The rows of a group lie close to one hidden flat surface of 6 dimensions, which passes through zero. Surfaces can cross.
Some rows, each with its group after it:
[  1  -1  -6   6  13  -2  13   9  -9  -8 -10]	(3)
[  4  -2  -6   3  12   3  11   5 -11  -4 -13]	(3)
[ 11 -14   4 -13   1  19  13  -6   9  16   5]	(0)
[-11  20  -2   1   1 -10  -6   5   1 -13   2]	(0)
[ 12 -16   9   1   2   7  -4   1 -12   6  -3]	(0)
[ 11   8  16  -1  28  22  14   9 -16   2  -4]	(3)
[ -4 -22   6   5  20   3  18  -5  -8  -9   5]	(1)
[ -4  28   5  17   0   8 -15   5  -8   7   0]	(0)
[ 14 -14  -8  -8 -10   4  -4  -5  -2  14 -12]	(1)
[-13   9  -8   5   8   6  -3 -18  -9   1  -8]	(3)
[-13 -16 -13   8  -7   5  20 -10   8 -10  -9]	(1)
[  0   3 -24  13 -19   6  -8   1 -12 -10   6]	(2)
[ -9  14  -8  22  -3   3  12 -10  16  16  -2]	(0)
[ -5  15   3 -10  -8  15  -6  -4   1   6 -21]	(2)
[ 29 -10  -7  -9   0 -16  13  -4   8  17  -5]	(2)
[ 1  1 12  6 18 -9 10  8  2 -5 22]	(2)
[ -5  -6  -1   0 -14 -19  -4   4  12  -8   9]	(3)
[ 11  -5  -5  -4   7   2 -18   2 -12  16   8]	(1)
[ -9   4  -9   8  -9 -14   3  14  12 -11   8]	(3)
[ -1  -9 -22  13  -8  17  -6  12  -5   3  11]	(3)
[-16  19 -20   8   0   2   0  -7   2   1  -6]	(3)
[ -7  15 -19   0  -9 -10  -9  -2   8   6  -3]	(1)
[-30 -17   3  10  10  10 -13  -2   6   8  19]	(2)
[ -4   2   8 -11  -1  12  -5  -5   3  12 -15]	(2)
[ 11  11   4 -19   1  -2  20  -9  22  11 -19]	(0)
[ 12  -5 -14  -5  -2 -18   9  -6  14  14  -6]	(2)
[ 17 -14 -14 -10 -14   9  -9  -7  -3  17 -16]	(0)
[-10  -1  -7  41  -7 -14  -8  -2 -10  -1  -8]	(0)
[ 2 -5 13  0 -4  6  6  3  0 -6 -3]	(1)
[18 34  6 -9  4 -6 16  3  9  0 -8]	(2)
[ 15 -10 -19  -8 -17  -9 -14  -4   0  14 -16]	(1)
[  8  14  -4  -6  16   0 -13  -2  -5  20  10]	(1)

New rows. What belongs after each?
[ 24 -23  -9  -8 -20   8  -5   5   3  17  -7]	(3)
[ 14 -11  -1   4  -3   0   9  31   3  -6   9]	(3)
[-4  2 -2  0 -1 17 -9  2 -6  3 16]	(0)
[  8   7  11  -4   1   1 -14   8  -6   6   8]	(1)
[-17  24  12   3  15 -16  17   3  11 -17   0]	(1)
[  1 -31 -18  -4  -7   7  12 -11  12   6   7]	(0)
[ -4  -3   8   4  11  -8   6   0  -8 -11  -2]	(3)
[ 11   8   9  -3  -7  23 -21   7  -8  17  12]	(1)
[-12   4   0   8  -1 -22   5   4  -5 -29  -7]	(2)
[ 13  -3   4  -8  -1  28 -13   2 -12  14   9]	(0)
[ -7   0 -12   9  19   9 -11  -2 -11  10  27]	(1)
[ 15  -4  -7 -10 -21   6   1  -5   8  10 -23]	(1)
[-18   0 -12 -12   0   9 -13   8  -2 -18  28]	(0)
[ -6   9 -17   3  -6   5  -3  -6   6   9   1]	(1)
[-14   3  15   1  -5 -22  -3   0  11 -15  13]	(3)
[-10  18  -9   5 -26   4  -8   4  12  -4  -3]	(1)
[-14  20 -19   5  -3 -17  -5  -2  11  -2   1]	(1)
[-12   6 -10   3  -9   3  -7  -3   1  -3  -6]	(2)
[  4 -18  -5   3  10   1  -9  -1 -13   7  11]	(1)
[-12  -8  -8  10 -10  15  14  -5   7  -7  -2]	(1)
[-19  18  16  -2   7  19  -7   0   5   7   1]	(2)
[-14  -7  12  12 -17   5  -3  12  -3 -26  10]	(1)
[  1  10  13   2   2 -19 -23  14 -10  -7  14]	(1)
[-16  20 -10   8  21  15  -1  -2  -1  11  28]	(1)
[ 20   0  13 -18  -8   6  -2  -5   8  20  -9]	(3)
[-21  -4   2   6   5 -13  -8 -16  -7 -12   4]	(3)
[ 14   8  26 -15  -2   3   0   4  12  11   5]	(3)
[  1  -6   2   5 -10  22 -10   3  -7   4  11]	(1)
[  5  -6 -15  -5   3   5   0 -10  -1  15  -3]	(1)
[  6  -7 -14   1  -7  -3 -20   1  -8  10   7]	(1)
[  0  18  11  -9  -7 -16   6   4  21  -2  -3]	(3)
[  7 -17  28  -5  13   3  -4  -3 -14  -2   6]	(3)
[ 6  3 10 -9  5 -4  3  2  0  0 -6]	(0)
[ -4 -10 -21 -10 -10  20  -4  -4   8   6  16]	(0)
[  9  -3   3  -7   0 -33 -11   4  -3  -3 -12]	(1)
[ -3  -2  15  -1   9   5  -4  -8 -10   0   5]	(3)
